There are 4 nested groupings, the coarsest first. Each group lies inside one group of the grouping before and may be the whole of it. The rows also spread widely along 16 directions, which tell nothing about the answers.
Some rows, each with its group in each grouping after it:
-11; -27; 8; -15; -1; -20; 19; 1; 11; -14; -7; 4; -29; -14; 20; 17; 4; -12; -16; -4; 24; 6; -17; 9; 19; 15; 22; -11; 1; 11; 8; -4; 15; -3; -12; -23; 3; 6  j_394 j_912 suse j_316
7; -18; 23; -15; 9; -13; 31; 22; 9; -14; -2; 11; -35; -1; 0; 21; 18; 10; -45; 10; 5; 18; -10; 6; -1; 40; 29; 5; -3; 19; 32; -28; -13; 2; -17; 2; 7; 12  j_394 j_946 Ral j_847
-10; 6; 4; -9; 2; 14; 7; -1; 7; -20; -3; 20; 8; 7; -37; -3; 0; 21; -27; -23; -2; -4; 28; -16; -16; 15; 20; 5; -8; 25; 4; 7; 5; 15; -1; 20; -16; 6  j_394 j_946 Ral j_344
-6; 0; -23; 1; -9; 8; 3; -9; 5; -15; 6; 15; 12; 15; -26; 27; 8; 29; -1; -6; 1; 18; 21; -16; 21; 17; 4; -15; 19; 9; 11; 0; -12; 0; -3; -21; 0; 10  j_584 j_983 dasa j_66
-4; -1; 25; 3; 7; -3; 0; -5; -1; -13; -8; 21; -3; 3; -7; 3; 6; -12; 12; -12; 16; 9; 18; 12; 15; -19; 9; -20; -3; -11; -19; 10; 7; -15; 7; -27; -4; 10  j_394 j_912 suse j_164
-12; -2; 21; 12; -2; -16; 7; -28; 10; 1; -17; 16; -11; -3; -15; 30; 9; 2; -9; 11; -2; -7; 33; -1; 16; 35; 18; -2; 0; 14; 11; -15; -3; -2; -14; 14; -12; -11  j_394 j_946 dano j_285
-10; 14; -10; -20; -17; -27; -5; -11; 14; 0; -20; -44; 1; -5; 31; -10; -1; -21; 0; 7; 3; 12; -9; 6; 14; -6; -17; -12; 9; 23; -18; 0; -15; -40; 31; -13; 31; -10  j_584 j_983 Sir j_399
11; 10; 5; 2; -11; -25; 3; 2; -13; 17; 15; -20; -20; 0; 23; 15; 4; -19; 5; 11; 1; 14; -4; 20; 12; -3; -4; -4; -5; -36; -1; 9; 15; -20; 19; -6; 27; -1  j_394 j_290 sugol j_106
-16; -24; -22; 13; -3; -18; -18; -23; -8; -11; 10; 3; -11; -20; -1; 22; 2; -27; 29; 5; 20; -18; 4; 19; 25; -2; -4; 14; -5; -11; 3; 12; 31; -20; -19; -15; -4; 15  j_394 j_946 vidu j_928
-8; -9; -40; -11; -18; 1; -14; -36; 17; -10; 16; -19; 27; 1; -3; -11; -11; -3; 27; -23; 17; -12; 4; 8; 22; -21; -22; -8; 3; 7; -9; 25; 23; -19; 21; -16; 7; 24  j_584 j_983 faris j_478
4; -1; 7; -1; -10; -16; -2; -25; 9; -3; -10; -11; 10; 4; 5; 14; -6; -3; 6; -7; 1; 4; 29; -12; 12; 3; -11; -20; 4; -4; -2; 24; -2; -12; 16; -11; 21; -6  j_584 j_68 gapim j_523
-12; 33; -4; 14; -7; -13; 15; -23; 21; 20; -1; -3; -2; -9; 27; -10; -21; 9; 2; 15; -8; -4; -18; 20; 21; 8; 13; 0; -11; -1; -9; -17; 14; -20; -13; 11; -22; -26  j_394 j_946 dano j_422
-38; 14; 6; -8; 2; -1; -3; -12; 7; -2; 3; 6; -8; 0; -16; 0; 26; -20; -10; 1; 7; -26; 13; 18; -8; 4; 27; 11; -11; 31; -22; -19; 18; 12; 24; 36; -19; 21  j_584 j_68 gapim j_85
2; -5; -12; -14; -22; -14; 36; 36; -4; -7; 32; -14; -3; -9; 28; 10; 23; -30; -48; -3; 0; -2; -68; -20; -35; 17; 24; 14; 1; 4; -1; -9; -9; 20; 0; 27; 17; -16  j_394 j_290 sugol j_508
-17; 2; 9; 12; 1; -22; 14; -27; 22; -19; -14; -8; 32; -5; 32; 6; 25; -32; -5; -4; -18; 5; -25; -29; -9; -5; -1; -11; 8; 36; -5; 4; -41; -2; 3; -9; 10; 10  j_584 j_983 dasa j_556
1; -22; -23; -18; -6; 11; -6; 23; 7; -34; 11; 11; 9; -6; -25; -23; 8; -7; -23; -9; 26; -18; -32; 9; -19; -4; -5; 12; -4; 38; -11; -12; -16; -13; -3; 10; -5; 19  j_584 j_983 faris j_478
5; 22; -21; 5; -6; -12; 9; 16; -6; 7; 3; -5; -22; -6; 18; 4; -19; 17; -24; 17; -22; 36; -34; 15; 7; 16; -10; -1; -4; -10; 15; -6; -10; -12; -1; -8; 10; -5  j_584 j_983 dasa j_66
7; -26; -25; -9; -7; -5; -6; -18; 9; -5; 13; 3; 13; 0; -21; -12; -17; 5; 3; -13; 24; -22; 7; 5; 20; 9; -14; -2; -10; 1; -1; 13; 13; -13; -4; -2; -4; 20  j_584 j_983 faris j_478
21; -2; 7; -11; -19; -20; 4; 2; 1; 31; 2; -5; -17; -1; -11; -9; -23; 1; -21; 15; 13; -17; 1; 25; 13; 28; -4; -10; -12; -6; -12; -19; 0; -23; 8; 26; 2; -26  j_394 j_946 dano j_285
17; 21; 20; 29; 18; -7; 13; 40; -20; 17; 13; 33; -29; 8; 12; 13; -18; 26; -8; 6; -2; 30; -3; -1; -1; 6; 23; -18; -10; -48; 5; 15; 9; 6; -24; -23; -5; -8  j_394 j_946 Ral j_344
-1; -5; -6; 15; -2; -20; -13; -6; 5; 10; 4; -2; 3; -10; 19; -10; -8; -18; -1; 13; 7; -20; -28; 11; -8; -2; -17; -9; -10; 16; -9; 4; -11; -8; 1; 12; 5; 12  j_584 j_983 dasa j_556
7; 35; 21; 26; 1; -13; 10; -3; -7; 16; -2; 6; -3; -7; 19; -5; -32; 5; -11; -2; -27; 9; -2; -1; -13; 6; 1; 5; -25; -34; 3; 25; 18; 6; -8; 20; -6; -26  j_394 j_946 Ral j_847
20; -20; -3; -11; -11; -17; 28; -7; 35; -15; 16; -16; 19; -1; 28; -6; 1; 9; -26; -3; 18; -18; -22; -19; -10; 21; 4; 5; -4; 25; 34; 4; -11; -5; -22; 16; 20; 0  j_394 j_290 sugol j_106
-18; 34; 32; 6; 14; -16; 15; -6; 0; 1; -12; 4; 12; 11; 9; -4; 16; -21; 8; -10; 6; 5; 29; -21; 13; -9; 36; -7; -6; -18; -38; 8; 3; -12; 4; -13; -7; -12  j_394 j_290 sugol j_106
1; 25; 31; 6; 6; -15; 2; 20; -26; -3; -2; -2; -28; 6; -9; 26; 38; -23; -16; 20; -19; 29; 17; 14; -11; 5; 9; 14; -5; -16; 0; -15; -18; -14; 22; 9; 20; 9  j_394 j_290 sugol j_106
6; 4; 8; 4; -19; -6; 14; -6; -1; 9; 6; 2; 9; -7; 26; -3; -26; -25; -3; -25; -4; -2; -34; 3; -7; -20; 0; -33; -7; -30; -33; 34; 22; 16; 22; -6; 1; -25  j_584 j_68 gapim j_523
-24; 26; 6; -5; -7; -15; 5; 18; 11; 0; -13; -7; -26; -7; 27; 4; -3; 6; -15; 12; 18; 0; 1; 0; 4; 19; 29; 2; 4; 6; -7; -6; 13; -5; -10; 8; 1; -28  j_584 j_983 faris j_478
1; 5; 22; 4; -17; -18; 9; 3; 4; -2; -15; 2; 9; -2; 9; 4; 1; -20; -15; 7; 8; -12; -7; -12; -1; 16; 7; -9; 2; -2; -22; -4; -21; -9; -6; 13; 5; -40  j_584 j_983 dasa j_556
-10; 0; -14; 31; -8; -20; 3; -21; -2; 11; 29; 7; 8; -9; 20; 22; 5; -24; 27; 7; 11; -24; -17; 3; 17; 1; 12; 8; -6; -29; -8; 6; 24; -4; -24; 0; -13; -9  j_394 j_946 dano j_285
3; -24; 7; 41; 12; -21; -7; -16; -9; 18; 15; 31; 1; -4; 0; 28; 5; -13; 4; 5; 2; -21; -1; -19; -9; 13; 0; -22; -8; 1; 8; 18; -8; 24; -20; 8; -5; 27  j_394 j_290 sugol j_106
-30; 38; 1; -4; 1; -16; 9; 8; -4; -13; -1; -24; 2; 7; 17; 14; 39; -22; -14; 5; -24; 23; 1; -18; -16; 3; 15; 21; 4; 10; -1; -2; -15; 1; 25; 8; 20; 10  j_584 j_983 dasa j_556
-19; 16; 5; -17; -25; 1; 13; -18; 27; 1; -1; -20; -23; 2; 30; 27; 7; 15; 2; -1; 14; 14; 14; 23; 17; 1; 25; -22; 21; 14; 11; -3; 38; 2; 26; -6; 15; -5  j_394 j_290 sugol j_508
15; 0; 3; -10; 15; -21; 34; -11; 13; -19; -1; -9; 27; 3; 23; -28; -28; 1; -5; -28; 4; 13; -1; -24; 26; 4; 6; 7; -26; -42; 5; 43; 17; -16; -20; -35; 3; -1  j_584 j_983 dasa j_66
-2; -9; 14; 13; -34; 19; 12; -3; -1; 8; 18; 34; 2; 7; -17; 42; 8; -2; -12; -20; 1; -16; -9; -4; -22; 5; 23; -39; 19; 3; -13; 4; 14; 50; 15; 22; -12; -19  j_394 j_946 Ral j_847
7; -27; -12; 33; -10; -30; -22; -28; -18; 10; 1; 8; 6; -25; 9; 15; -29; -34; 26; -3; 15; -26; -3; -9; 14; -3; -25; -15; -10; -33; -14; 45; 18; -11; -23; -9; 3; -16  j_394 j_290 sugol j_106
-30; -3; -14; -6; -15; -3; 21; -38; 19; -23; -10; 10; 10; -12; -23; 23; 17; -7; -27; 1; -13; -10; -2; -6; 19; 39; 20; 24; -2; 33; 2; -35; -10; 2; -18; 27; -28; -16  j_584 j_68 gapim j_523
-2; -7; -19; -1; -5; 1; -18; 13; -15; -24; -2; 11; -6; -8; -38; 4; 2; 2; -27; 9; -2; -5; 2; 3; -16; 22; -16; 22; -8; 21; 11; -5; -20; -7; -6; 25; 2; 8  j_584 j_983 dasa j_66

New rows, each followed by its group in each grouping:
-14; 4; -15; -13; -17; 8; 14; -2; -1; -13; 32; 0; 11; 8; -19; 14; 14; -4; -19; -20; 2; -23; 8; -9; -18; 15; 22; 25; -11; -10; 3; 12; 33; 33; 12; 39; -5; 2  j_584 j_68 gapim j_523
-14; 2; -20; -1; -27; 6; -31; -16; 0; 15; 13; -5; -5; 5; -26; 22; 2; 10; 6; 0; 10; -26; 34; 11; -16; 5; -9; -16; 14; 31; 3; 9; 19; 11; 35; 35; 11; 11  j_394 j_946 dano j_285
5; -33; 8; 2; -21; -1; -19; -31; 10; -4; -14; 7; -35; -20; -6; 29; -9; -3; -4; 10; 8; -6; 2; 54; 5; 2; -23; -26; 5; 30; 24; -3; 17; -4; 19; 9; 11; 19  j_394 j_290 sugol j_106
-7; -9; -7; 4; 13; -10; 4; -6; 8; -14; 11; 3; 6; -2; 9; 1; 11; -6; -2; -10; 9; -3; -4; -12; -7; -6; 8; -1; -7; 17; 9; 16; 4; 2; -5; -7; 4; 35  j_394 j_290 sugol j_106
-3; 6; -7; 8; -28; 6; 1; 15; -10; 10; 37; 11; -4; 1; -9; 16; 14; -15; -6; 4; 10; -27; -22; 20; -20; -1; 14; 5; 1; -7; -16; -12; 19; 16; 10; 35; -8; -11  j_394 j_946 vidu j_928
12; -19; 21; -22; -9; -16; 20; 41; -9; -5; 18; -3; -27; 23; 5; 46; 38; -3; -8; -3; 34; 16; 23; -18; 5; 18; 37; -24; 27; -20; 8; 5; 2; 4; 12; -32; 39; 4  j_394 j_946 vidu j_928
-8; 6; 10; -20; -16; -23; 5; -29; 3; -1; -17; -27; -8; -10; 2; 1; -2; -32; -11; 1; -11; 1; 10; 22; 20; 10; -8; 9; -14; -7; -15; -2; 10; -23; 29; 13; 11; -15  j_584 j_68 gapim j_523
-12; 11; -20; 23; -10; -9; -13; 4; -30; 0; 11; -1; -4; -21; 12; 12; -22; -22; 0; -18; -22; 3; -19; -13; -26; -12; -12; 4; -11; -27; -5; 53; 29; 18; 2; 7; 5; -12  j_394 j_946 Ral j_344
-8; -7; 8; -4; 3; -6; 18; 20; -20; -11; 11; 18; -10; 4; -13; 23; 24; -25; -10; -17; 3; 13; -4; -11; 0; 1; 29; -3; 2; -20; -17; 7; 8; 12; 5; -21; -3; 9  j_394 j_946 vidu j_928
-15; -16; 3; 3; 2; -26; 21; -29; 5; 2; 20; -6; 9; -3; 15; 14; 23; -43; -4; -12; -7; -17; -16; -8; 6; 14; 13; 13; -18; -11; 1; 9; 15; 20; 3; 11; -4; 28  j_584 j_983 faris j_478
-8; -4; -25; -2; -3; -20; 9; 5; 0; 6; 16; -1; 18; -4; 13; -11; -10; -20; -4; -13; 17; -18; -27; -29; 4; 4; 11; -8; -7; -7; -32; 16; 1; -1; -10; -5; -4; -12  j_584 j_68 gapim j_523
-12; -13; -25; -18; -26; -8; 11; -11; 21; -8; -1; -8; -5; -7; -1; 12; 2; 7; -26; 11; 13; -12; -18; 6; 18; 38; 7; 2; 10; 36; 9; -28; -8; -8; -9; 15; 1; -13  j_584 j_983 dasa j_66
1; 9; -19; -11; -11; -7; 28; -5; 6; 17; 20; 3; 0; 10; -11; 6; -2; 14; -11; -2; 3; 10; -7; 5; 34; 22; 23; -4; 0; -14; -10; -24; 7; -13; -1; -9; -15; -10  j_394 j_946 dano j_285
1; 23; -14; -12; -3; -26; 6; 5; -5; 27; 8; -21; 7; 10; -10; -16; 0; -2; -18; 10; 2; -5; 13; -19; 13; 26; 6; 9; -13; -2; -21; -14; -16; -27; 8; 22; 7; -10  j_394 j_290 sugol j_106
-7; 9; -46; -15; -10; -1; 20; 18; -7; -6; 26; -7; 2; -2; -8; -1; -8; 12; -23; -15; -4; 15; -25; -15; 5; 17; 13; 20; -5; -8; 3; 1; 14; -2; -9; -1; -4; -4  j_394 j_946 Ral j_847
-38; 34; 21; 17; -5; -6; -8; -30; 15; -10; -9; -6; -8; -12; 26; 14; 17; -22; 20; 9; -5; -12; 14; 27; -4; -18; 19; 14; -3; 13; -4; 1; 32; -4; 9; 17; -8; -1  j_394 j_946 vidu j_928
-19; 27; 9; -12; -1; -17; 11; 18; -7; 12; -19; -7; -16; -1; 4; -5; -9; -3; -41; -3; -13; 8; 6; -19; -13; 28; 20; -1; -10; 5; -13; 7; 1; 15; 14; 22; 2; -18  j_584 j_983 dasa j_556
-12; 7; -20; 19; -12; 1; 16; -54; 27; -8; 24; -3; 23; -3; 19; 21; 1; 13; 14; -7; -13; -5; -2; 5; 14; 0; 3; 9; -3; 2; 33; 10; 28; 9; -10; 9; -9; 15  j_394 j_290 sugol j_106
-38; 28; 10; 17; -3; -3; -13; -8; -3; 8; 2; 14; 0; 10; -12; 21; 33; -14; 13; 9; 7; -14; 27; -4; -2; -3; 25; -7; 9; 20; -31; -16; -3; 4; 12; 17; -14; 2  j_394 j_912 suse j_316
1; 2; -17; 4; -11; -3; -1; 18; -12; 8; 19; 9; -13; -12; 2; -8; -23; -6; -6; -5; 10; -10; -28; 19; -6; -5; 3; 2; -13; -17; -14; 11; 30; -1; -2; 6; -10; -8  j_394 j_946 vidu j_928
4; -9; 13; 8; 0; -29; 1; -24; 10; 22; -26; 3; -32; -17; 21; 11; -30; 0; -13; 17; -9; 12; -9; 25; 23; 21; -12; -33; -8; 7; 4; -4; -4; -12; 2; -8; 3; -3  j_584 j_68 gapim j_523
-6; -2; -19; -36; -21; -1; -6; 16; -19; -28; -7; -20; -23; -7; -28; 13; 8; -11; -19; -8; 10; 20; 18; 12; 7; 6; -2; 17; 6; -3; -2; 4; 14; -25; 25; -4; 24; -7  j_394 j_290 sugol j_106
0; -28; -7; 26; -25; -17; -7; -45; 2; 15; 10; 7; 11; -8; 10; 39; -10; -17; 21; -11; -1; -15; 1; -10; 12; 2; -18; -37; 9; -7; 4; 32; 13; 17; 4; -7; 8; 2  j_394 j_912 suse j_316
-10; 33; 1; 42; 5; -13; -11; -20; 6; 10; -4; 13; -12; -5; 9; 24; 6; 13; 13; 45; -22; 18; 1; 25; 17; 7; -9; -2; 2; 9; 9; -30; -27; -28; -11; 1; -7; 1  j_584 j_68 gapim j_85
-7; -9; 8; -23; -12; -26; 16; -13; 22; 6; -18; -20; -19; -13; 26; -3; -22; 2; -33; -6; 6; -3; -2; -2; 6; 29; 6; -12; -9; 23; 14; 10; 16; 3; 5; 13; 13; -9  j_394 j_912 suse j_316
-15; 12; -19; -17; -19; -41; 13; -5; -4; 20; 4; -47; 4; -10; 35; -6; -1; -46; -19; -3; -15; -1; -32; -21; 3; 17; -4; 9; -9; -8; -23; 10; -2; -8; 23; 14; 23; -17  j_584 j_983 faris j_478
-20; 28; 0; 0; -11; -20; 3; -20; 12; 24; 2; -19; -4; -4; 21; -6; -9; -5; 3; 10; 12; -21; 15; 6; 16; 13; 18; 5; -12; -3; -16; -3; 29; -11; 1; 27; -5; -20  j_394 j_290 sugol j_508
-7; -7; -19; 11; 7; 0; -16; 3; 7; 3; 10; 15; -4; 8; 2; 9; -4; 24; 3; -1; 16; -2; 4; -7; -7; 1; -2; -33; 10; 30; 11; 17; -3; 14; 3; -13; 7; 39  j_584 j_983 dasa j_66
-32; 32; -9; 12; -18; -7; 21; -24; 31; -2; 17; -14; 34; 8; 42; 17; 14; 7; 7; -15; -3; -9; -1; -43; -8; -1; 29; -7; 15; 19; 4; 18; 11; 23; -3; 11; 2; -15  j_394 j_912 suse j_316
5; -4; -23; -7; -4; -14; 10; -2; 5; -10; 11; -19; 13; -5; 22; -3; -3; -10; -1; -16; -6; 22; -31; -13; 0; -13; -12; -10; 3; 7; 1; 19; -9; -17; 10; -27; 22; 14  j_394 j_946 Ral j_847
-5; 8; -9; -4; -7; -10; 3; -15; 22; -24; 0; -21; 7; -10; 30; -10; 0; -5; -9; 4; -7; 3; -23; 15; -8; -5; -14; 14; -7; 24; 22; 6; -3; -14; 5; 7; 17; 15  j_584 j_983 dasa j_66
-10; 7; -24; 7; 17; -15; 25; 12; -8; 3; 34; 18; 12; 8; -12; -2; 22; -10; 4; 4; 12; 1; -23; -12; 33; 13; 34; 24; -13; -21; -25; -31; -8; -24; -35; -17; -28; 9  j_394 j_946 Ral j_847
-4; -9; -18; 7; -16; 5; 0; 1; 4; -31; 9; 4; 3; -3; 16; 35; -14; 26; 12; -27; 25; 6; 24; -33; -4; -3; 13; -14; 20; -17; 30; 61; 42; 18; -20; -27; 19; -12  j_394 j_290 sugol j_106
-36; 16; -14; -9; 4; -24; -15; -13; -21; 14; -21; -18; -27; -12; -18; 13; 3; -21; -20; 2; -29; 11; 27; -8; -2; 24; -1; 9; -10; 23; -6; 6; 6; -1; 29; 19; 5; 15  j_394 j_946 dano j_422
-5; 25; -46; 26; -32; 20; -24; 1; 17; -10; 12; 4; 12; -4; -2; 24; -4; 52; -7; 21; -7; 2; -8; -10; -31; 4; -19; -11; 32; 61; 31; -9; -30; -2; -9; 29; 11; -13  j_394 j_290 sugol j_106
13; -7; -8; -9; -8; -15; 10; 14; -1; 5; 10; -13; -13; -8; 26; -2; -22; 0; -19; -11; 9; 7; -22; -3; -10; 2; -2; -15; -6; -10; 10; 31; 20; 5; 6; -4; 23; 0  j_394 j_290 sugol j_106
-7; 18; -12; 8; 7; 6; 9; -6; 7; 3; 35; 3; 25; 21; 1; -1; 12; 13; 7; -23; -8; 3; 6; -19; -13; -16; 14; -9; -3; 3; 2; 22; 11; 17; 16; -3; 0; 36  j_394 j_946 Ral j_344
-6; -2; -30; -30; -16; -14; -7; -2; 18; -1; 6; -34; 10; 14; -7; -5; 5; 15; -8; 0; 26; -13; 27; -14; 10; 20; -5; -1; 10; 34; 4; 2; -4; -21; 20; 8; 27; 9  j_584 j_983 Sir j_399
7; -3; 0; -8; -6; -6; -14; 14; -8; -17; 19; -10; 5; 2; -13; -12; 14; -24; -2; 0; 18; -21; 3; 13; -18; -7; -11; 27; -17; -10; -7; 10; 5; -16; 13; 24; 15; 14  j_584 j_983 faris j_478
-5; -1; -6; 8; 2; -30; -27; -10; 7; 10; -2; -19; -22; -9; 22; 3; -6; 2; 15; 26; 21; -9; 17; 19; 11; 5; -18; -1; -7; 17; 17; 5; 5; -33; -3; 3; 24; 19  j_394 j_912 suse j_316
-13; -11; -5; 5; -8; -21; 23; -32; 2; 12; 18; 6; -6; -4; 5; 24; 17; -27; 6; 5; -3; 3; -19; 21; 43; 12; 11; 0; -8; -18; -7; -24; 10; -10; -2; -11; -14; 11  j_394 j_912 suse j_164
-37; 25; 4; 12; 14; -7; 29; -11; 7; -1; -11; 18; -9; -7; 16; 17; 8; -1; -17; -13; -28; 31; -18; -16; 8; 9; 40; -9; 0; 16; -6; -8; 4; 20; -9; -16; -26; 4  j_394 j_946 Ral j_847
2; 34; 7; 2; 5; -9; -2; 3; 7; 13; 14; -14; -15; 11; -6; -3; 16; 20; -24; 29; -13; -1; 22; 21; -19; 20; 2; 26; -19; 21; 28; -24; -7; -9; 15; 52; 11; 25  j_394 j_290 sugol j_106
-1; 31; 19; 7; 3; -22; 7; -2; 18; 18; 6; -10; 11; 17; 23; -6; 14; -2; 5; 19; 11; -9; 11; -5; 7; 3; 15; -12; -1; 4; -23; -16; -21; -22; 8; 8; 9; -10  j_584 j_68 gapim j_523
-6; 5; -28; 6; -3; -9; 6; 3; -6; -5; 18; -2; 15; -12; 2; -17; -1; -22; -22; 0; -19; -6; -51; 2; -16; 2; -12; 24; -21; 6; -7; -4; -12; 0; 0; 23; -9; 13  j_584 j_983 dasa j_556
-2; 9; -12; -6; -28; 15; -9; 23; 5; -23; 17; 6; -22; 6; -18; 27; 23; 27; -2; 25; 28; 6; 6; 36; 5; 4; 7; 9; 21; 16; 14; -36; -2; -27; -1; 7; 9; -9  j_394 j_912 suse j_316
5; 13; -29; -21; -13; 9; 17; 21; -3; 3; 30; -4; 12; 20; -29; -6; 17; 10; -31; -9; -14; 17; -21; -3; -8; 11; 1; 4; 2; 9; -10; -22; -22; 1; 30; 12; 2; 20  j_584 j_983 faris j_478
1; -5; 19; 5; 11; -21; -5; 27; -19; -14; 4; 7; -21; -8; 1; 7; 17; -30; -6; 8; 16; -7; 3; 5; -14; 2; 12; 19; -13; -13; -4; 7; 3; -13; -10; 2; 9; 6  j_394 j_946 vidu j_928
-9; 10; 5; -3; -13; -1; -23; -8; -4; -19; -16; -9; 13; 1; -13; -1; -6; -8; 3; -15; 4; -8; 37; -11; -17; -10; -15; -4; 0; 4; -9; 40; 8; -2; 25; 11; 18; -4  j_584 j_983 dasa j_556
-25; 2; -42; -6; -8; -29; 19; -1; 20; 14; 20; -22; 13; -3; 44; 3; -9; 10; -13; -12; 15; -11; -21; -58; 2; 26; 23; -9; 8; 25; 7; 21; 8; 15; -20; -1; 10; -5  j_394 j_912 suse j_316
-8; -3; -31; 10; -23; -4; 6; 16; -7; -13; 27; 0; 15; 0; 9; 29; 18; -11; -5; -5; 4; -1; -32; -29; -16; 4; 6; -1; 18; -1; -2; 12; -7; 16; -5; -3; 10; -10  j_584 j_983 Sir j_399
